The rows come from 4 hidden closed curves, with some noise, and rows from the same curve form a group. Each curve winds through 8 dimensions. The rows are also pushed far along 5 directions, which tell nothing about the answers.
Some rows, each with its group after it:
[ 18   3   1 -30  -1   7  -2   0 -17 -17  -6 -15  12 -32  28  18  -3  48
  -6  -3 -18 -35]  z332
[ 31   8  18  -4  17 -14 -31  18  12  43   3  -1 -32  35 -30  29 -11  17
  15 -10 -41  17]  z332
[-13   0   4 -33  -5   6  -5 -33   0 -32   1 -15  -7 -22  38  29 -18  13
 -38  18 -29 -36]  z332
[  1  75   3 -29   8 -29 -48 -12   6  54 -22  13   7   0 -23  12  26 -20
  -7  -5 -34  46]  z726
[ -2  -6  14  16   1  -9  -6   1  -3  39   6  -6 -11  20 -38  15 -20  17
  15   0 -29  32]  z931
[-29  -2 -11  31   6 -18 -41 -16 -17  21   4   0 -18  37 -14  -7 -30  -2
  20  -7 -11  10]  z726
[-24  -5   5   9   2 -16  12 -11  -3   6  26  -9  -1  12 -24  17  12 -30
   2  21   8  11]  z332
[  4  18  19 -23  15  -4 -17  -4  13   1   8  -9 -13   5   0  36   6 -11
  -9  18 -27  -2]  z332
[ -7 -61  -5  28  -4  14  48   2 -10 -37  14  -5   2  -3   1 -13  -7  17
   5   5  28 -23]  z726
[  9  14  22  13 -26  13  25   7 -13   6 -18  -3  13   8   6 -17  40 -32
  -7  25  28  17]  z332
[ 14 -70  -3  32  -4  29   5  31  10 -14  20  -9   3   5  -8 -10 -60  43
  29 -25   1 -50]  z336
[ 14   3  16   6 -10  32   2  27 -21  10 -29  -4   9  15   9 -23   3  15
   7  -8  10   6]  z332
[-18 -29 -13  30   5  10  31  -6   1 -31 -10   1  23  -8 -18 -35  -5   2
  17   1  25   6]  z332
[ -6  -3   4  -5  -6  12  20  -8  -8 -15  -8   4  -6  -9   2  -3  29 -29
 -22  42  27  -6]  z931
[-12  19 -10  28   6 -35 -26   3 -12  56  16  -8  18  27 -49 -11  -4  -7
  58  -9 -11  26]  z336
[  7 -13   5  29  -8  -8   1 -11   3  -5 -12 -13 -15  22   1 -16   0 -32
  25  24  11   0]  z931
[ 22  52   7 -17 -17   0   3   8   7  -3 -31  -6  47 -32  22 -22  24  -6
   5 -19   9  18]  z336
[  4 -24 -22  30  -8 -27  -3  23   7  26  32  20   3   2 -49  -6  -7  -1
  30 -31  24   6]  z336
[-25 -47 -37  20  16 -13  21   2  -6 -15  32  -1  15   8 -30  -4 -11  12
  20 -21  18 -25]  z336
[-38 -20  36  52 -13   6   6 -26  -2 -38  24  -7 -21  29  26 -19 -10 -53
  -5  63  16   7]  z336
[ 16  12 -17 -19  14  -6  15  24  14  12  -4   7  40 -18 -19  -2  19  29
   6 -52 -10   9]  z931
[-11 -26 -11  -5   4   1  32 -21 -10 -39  -3   2 -31 -11  10   9  20 -23
 -19  44  39 -10]  z931
[ 21  13  11  20 -11 -13 -25  29 -17  66 -16 -18 -10  66 -32  -9  -5 -10
  40 -13  -3  14]  z336
[-14 -37  11  15 -15   6  13 -13  -5 -21  11 -12  -3   6   0  -6 -34   3
 -19  28  -2 -34]  z931
[ 26  62   4 -49   1  -1 -13  12   0   7 -26   2  39 -29  33   4  27  25
 -18 -27 -25   2]  z336
[ 23 -20  20  -5  13  38 -28  18   7 -28 -10  -9 -25  22  36   6 -24  21
  -4   5 -15 -47]  z931
[-31 -27   9 -17  32  25 -18  -3 -10 -29  32 -22 -23   8  15  44 -39  35
 -10   9 -20 -33]  z332
[ 29 -63  38  18   0  47  34  44   5 -47  30 -10 -14   9  32   6 -23  36
  -3   5  13 -39]  z336
[ 25  48  -5 -55   7  17 -27  16  17  13 -24  16  26 -33  24   2  10  18
 -27 -31 -29 -11]  z726
[ 19 -29  -2  39 -18 -16  14  22 -19   8   4   1  -4  27  -9 -28  -4  13
  24  -8  21 -10]  z332
[  1  -5 -13  15  22 -17  19  25  14   6  31   2  51 -11 -46 -10  10  16
  41 -30   2  10]  z931
[ 16  -6  37  28  -9  25 -22  32 -29  38 -20 -11 -25  60  -2 -13 -21  22
  17  -1 -16  13]  z332
[ 30  10  22   5 -31  33  17  16  -6  29 -44  10   1  13  12 -28  25  -7
 -16   1  -2  23]  z931
[ 20   0   2 -33  -6  26  23  10  17 -27   3   6   9 -44  29  10  21  -3
 -24   4  18 -22]  z336
[ 43  44  -2  -2 -47 -22  16  11  -4  17 -45   8  26 -23  14 -36  40 -19
  -2 -14  36  17]  z726
[-30 -22 -13  39  -7  14  39  -9 -12 -22 -14  13  10   0 -12 -48  21 -37
   8  19  64  28]  z332
[  3  13  -4   7 -19  16  24  -4  -2  -9 -39   9  42 -17   6 -45  29 -15
  -8   4  13   4]  z726
[ 50 -13  36 -15 -22  28  -5  27  -6 -19 -16 -14 -25   9  62   4 -25  41
 -21   0 -12 -46]  z726
[-29  -1  19   8  19 -14 -35 -12 -10   8  33   9 -56  45   8  39  -4 -11
 -20   8 -18  22]  z726
[ 43   2  53  10 -26  48 -35  38  -9  11 -30   6 -37  38  44  -8 -15  20
 -24  -3 -12 -11]  z332
[-30 -17  21  26 -14   6  13 -21  -4 -35  13  12 -39  23  33   2  18 -44
 -30  29  31  23]  z726
[-11 -14  -6  -9  -7  -3  14 -13 -16 -10  10   4 -10 -22  -2   8  -7   3
 -25  20  21 -12]  z931
[ 31  -8   5   4   3  -9 -32  39  -1  29  10 -22 -10  36 -10  19 -51  50
  29 -51 -25 -17]  z336
[ -4  45  22  -2   6 -22 -27  -9  -9  48  -9  14 -37  34 -14  14  23 -27
 -11  15 -25  64]  z931
[ -6  51  -2 -37  -6  -5 -12 -29 -10 -14 -36 -12  20 -27  27   4  19  -9
 -24  14  -8   0]  z332
[-14  35   4 -48  28   3 -40 -11 -14   5  -5   7 -39   9  35  47  17  11
 -38  -5 -31  11]  z726
[-45   6 -24 -16  13 -26  17 -38  19 -51  39 -10  18 -39   9  20   7 -37
 -13  16  24  -3]  z336
[-18  21  12 -11   0  -5 -25 -29 -12 -23 -17  16 -47  15  43  13  14 -23
 -50  22   4  15]  z726
[  4 -11   0 -12  11  40  15  13  29 -48   3  19  19 -43  21  -6   8   2
 -18  -4  21 -19]  z726
[  9  15 -11  27 -24 -64  -9  -5  -6  47   5   0   0  15 -46  -6  -5 -14
  23 -12   8  32]  z726
[ 25 -18  38   2   2  45 -24  47 -24  16  -6 -24 -13  45  18   7 -39  60
  13 -15 -30 -27]  z332
[ 42  11  25 -10 -30  51  11  28   9 -25 -47 -17  29  -8  58 -35   0   6
 -10  -8  14 -28]  z336
[-22  -5  12  36  -3 -38 -18  -8   4  18  22   0 -31  55 -34   9  -9 -41
  -5   6   7  31]  z336
[ 14 -26  35  61 -20  28 -15  22  -5   1 -15   2 -27  52   2 -38  -3 -33
  17  29  23  -3]  z931
[ 10  -4  18  22 -17  -3   4   5 -16  30  -7  -3 -17  30 -24 -10  13 -26
   2  32   8   9]  z931
[  5 -39  -3   5  -1  42  24  23  11 -25  -4  17  18  -8   2 -14   3  17
 -22 -21  13 -25]  z931
[ 29  17  21  18 -32  13   7  26   6  17 -28  -3  40  16   2 -40  12 -13
   2 -13   4   2]  z336
[  9  45   3 -64  13  29   2 -13   8 -45 -40   2  14 -51  56   6  21  16
 -51   4  -9 -10]  z931
[ 14  26 -20 -37  -7   7   4  -2  19   9 -28  12  30 -45  -1  -6   6  10
 -14 -31  -4   0]  z726
[  1 -23   9   6  -8  27  31  11   4 -50   6   2  12 -14  42  -5  10   8
 -18 -15  30 -13]  z726

New rows, each followed by its group:
[ -3  23 -22  -9  -2 -22 -12   3  10  50  -7  24  15  -2 -46   6  21 -15
 -10 -35  -2  32]  z931
[-29  33 -26  -6   4 -55 -18 -24   2  42  21   7  11   6 -39  12  12 -30
   6  -8 -12  25]  z336
[ 35  12  20  -9 -23  -6 -32  27 -20  46 -12 -11  -9  35  -3   3 -33  34
 -12 -15 -30 -22]  z931
[ 30  68  25 -25 -11 -18 -35  11  -2  39 -23 -15  10   7  20   8   3   5
   5 -19 -30  24]  z336
[  4  23   7 -11 -13 -36 -18 -22 -13  62  -8 -11 -36  32 -30  25   3 -30
  -7  32 -26  19]  z931
[-28  18 -11   7  -6  -6  12 -10  -7 -22 -15  -7  39  -3  -7 -22  15 -29
  -3  -6  42  11]  z332
[-15  -4  22  36   5 -14 -12   2  -6  18  28  -2 -10  28 -34   0 -22   6
  23  12 -15  29]  z931
[-27 -18 -20 -33  38 -19 -22 -19  16 -32  39 -18 -32 -10   3  65 -46  18
 -16 -15 -16 -26]  z336
[-14 -15 -14   9 -16  16  28 -20   8 -31   0  26   8 -60  13 -23  12 -17
  -6  23  33  -1]  z336
[  2  33  44  -9  19  -9 -53   2 -13  47  14  -9 -54  58   1  35 -13  -5
  -5  33 -61  22]  z931
[-17   6   5  33  -3 -30 -27 -11  -6   7  13  15 -35  33   2 -10  -3 -34
   6  16  16  22]  z931
[-17  30 -11  -8  12 -47 -17  -6  -1  17  26   4   5   6 -16  21   9  -2
  -3 -20 -12  22]  z336
[  5 -62  -7  29  -7  -4  30  23   6 -15  47   4   1 -12 -11   1 -27  33
  16 -20  18 -22]  z336
[ -7  29  39  -4 -16   1 -23 -18  -5  -6  -6 -15 -36  34  52   9  -2 -43
 -27  43 -10   5]  z336
[-36 -33 -19  23  32 -18  -6  -3  -6  15  39  -6  -7  17 -57  21 -33  18
  31 -12  -6  15]  z332
[-32 -12   8  10   7   7  -8 -33   1 -40   3   4 -45   0  25  10 -12 -29
 -23  36  17   5]  z336
[ -7  16 -10   9  11 -34  12   3   6  40  15   1  23  -3 -50   3  16   0
  35 -19 -16  49]  z931
[-28 -25 -16 -20  39  14  -1 -20   9 -23  32   7 -21 -31  -1  31 -15  15
   0  17 -17 -11]  z332
[ 15  26  14 -19   9  14 -19  23  13  11   5  -4  35 -10   6   8   6  23
   8 -27 -33  -4]  z726
[-34  42  -6   0  -1 -44 -23 -46 -10  13 -12  -8 -11  17 -11   0   9 -48
 -10  29  -4  29]  z332
[ 31 -12  -4 -20   7  35  46  27  19 -30  -8   1  53 -55   4 -10  32  27
  12 -11  12 -19]  z332
[-17   6  -5  18  14 -53 -25 -20  -8  26  17  -2 -49  31 -36  19   3 -37
  21  23   6  32]  z931
[ -3 -20  12  69 -36 -10  15  16   5 -18  17   9  21  17  -1 -44   1 -26
  15 -19  48  12]  z726
[ 28  -3  17 -13   3  20 -19  35  -3  49  -3   5 -10  20 -14  19 -16  44
  -2 -32 -39   2]  z931
[  4  45  -6 -62  24 -18 -47 -36  10   6 -17 -17 -41  -7  30  54  -4  -6
 -14  17 -48 -15]  z931
[ -1 -13 -21   7   2 -11  33   4  14 -11   8  -8  56 -18 -35 -19  14  -6
  14 -12  14 -15]  z931
[ -9 -12 -16 -27  12  18  36  -8  -1 -23  -7   1  -1 -22  14   7  18   1
 -19   7  19  -7]  z332
[ -1  13  26  10 -21   2 -12 -36 -27  -4 -36   4 -54  29  43 -17  10 -31
 -25  66  -8   7]  z332
[-14  17  29  36 -19 -21 -27 -22 -20  25  -9 -16 -18  43 -11  -5 -12 -20
   6  34 -20  23]  z332
[ 11  77  -3 -22  -9 -27 -42  -2  17  54 -23  16  21 -18 -22   7  33 -33
   0 -15 -11  48]  z332
[  8   7  24 -20   6  34   1  -1   0 -20 -15 -20  13  -6  32  10  -3  24
  -9   8 -34 -16]  z726
[-11  23  -5   6  -9 -17   8  -3   1   4   3  17   9  -5   8  -3  36 -25
  -8 -18  28  36]  z726
[ -6   3  -3  -6   9  12   1  -1  -1   6  -8 -15   0   8 -11   2   2 -15
  15  10   4  -3]  z336
[ 27  33   2 -10 -25   9 -16   8 -10 -13 -46   0  26 -12  50 -28   7  18
 -12 -25   4 -15]  z726
[-19   2 -10  17  23 -27 -16   0  -4  35  24  -8  26  20 -56  15  -8  23
  41 -26 -37  25]  z726
[ 33 -12  15  24 -31   2  13  21 -17   8 -15  -7  -5  17  25 -34  -9  13
  20  -3  13  -8]  z931
[-12   6 -14 -28   1  17   3 -23  14 -40  -6   5   3 -42  45   1   7 -14
 -20  12   8 -23]  z931
[ 43  44  11 -13 -39  -7   1  20  -4  16 -35  10   7 -13  34 -23  34 -15
 -15 -11  26  10]  z726
[-22  16 -40  26   9 -32 -31   7  -5  36  10  15  32   6 -45 -23  -4   1
  45 -52   8  22]  z726
[ 16  86 -15 -35 -12 -51 -17   2  -8  44 -24  12  34 -12  -2  -3  49 -16
 -12 -36   2  38]  z336
[ 10  63 -20 -22 -22 -51 -16 -25  -5  36 -32   7  -2  -9  11 -11  24 -33
  -1  -8   5  33]  z931
[-12  12  50   9  -7  14 -31 -21   0 -10  -5 -17 -49  36  38  14 -25 -26
 -23  50 -27   9]  z336
[-16 -18 -16  19 -10   6  20 -15   1 -28   7  26   5 -46   5 -21   8  -9
   3  12  36   7]  z336
[ -5  -1  15   8 -15  -1   2 -16 -14  25 -25  -6 -43  44  -2   2  11 -41
 -21  34   4  21]  z336
[-36  -8 -28  -7  11   3   3 -31  25 -30   3  11   5 -33 -20   6   6 -43
 -19  13  27  -3]  z336
[-18 -11 -46 -46  32 -24  23 -27   3 -31  22  -4  -5 -51 -18  47   9  10
  -9   4  15 -18]  z931
[-20   2  22  10  -9  -8 -19 -19  -9  11  -5 -19 -31  52   1  15 -21 -26
 -22  18 -15   9]  z332
[ 40  38 -18 -73  19   9   7  12  15  17 -24   3  18 -49   9  21  31  34
  -2 -18 -29  -8]  z332
[  2   2   5   6  -2  -3   3   5   8  -9   3 -13  36  -5  -7 -13 -21  17
   7  -7 -14 -14]  z931
[  6  52  30 -27  -7  -7 -51  -5 -17  39 -11  -1 -25  19  12  19 -13   3
 -26  22 -37  11]  z931
[-12 -19 -39  21  -4 -34  13  -3  17  28  42  15  33 -42 -60  -1 -13  11
  42 -32   6  10]  z336
[ 20  27  15  -6 -31  33  35  -6  -1 -17 -65   3  25 -29  33 -43  36 -17
 -25  19  21  18]  z931
[  8  61  -2 -49  20   1 -31   3  -9  31 -27  -3  25  -9  10  18  24  31
  -1 -26 -44  13]  z726
[  3  11  33  11  -7   0 -23   1 -26  38 -12 -16 -33  55   7  14  -4  10
   3   5 -36  25]  z726
[-15  -4  -1 -24   6  22  14  -9  -1 -40  11   0  19 -47  17   6 -10  17
 -23  24   7 -27]  z931
[-24   1  -5  11  -4 -52 -25 -14 -17  46  33   3 -25  24 -52  25 -26  -4
  -3   7  -7  15]  z931
[-23 -34   8  -7  29  35  -9  -7 -13 -30   7  -8 -49  24  25  18 -35  21
 -15  22 -10 -22]  z332
[-18 -25 -20   0  -3 -15  18 -12   6  -4  30 -12  31 -26 -33   6 -31  16
   8   0  -7 -24]  z931
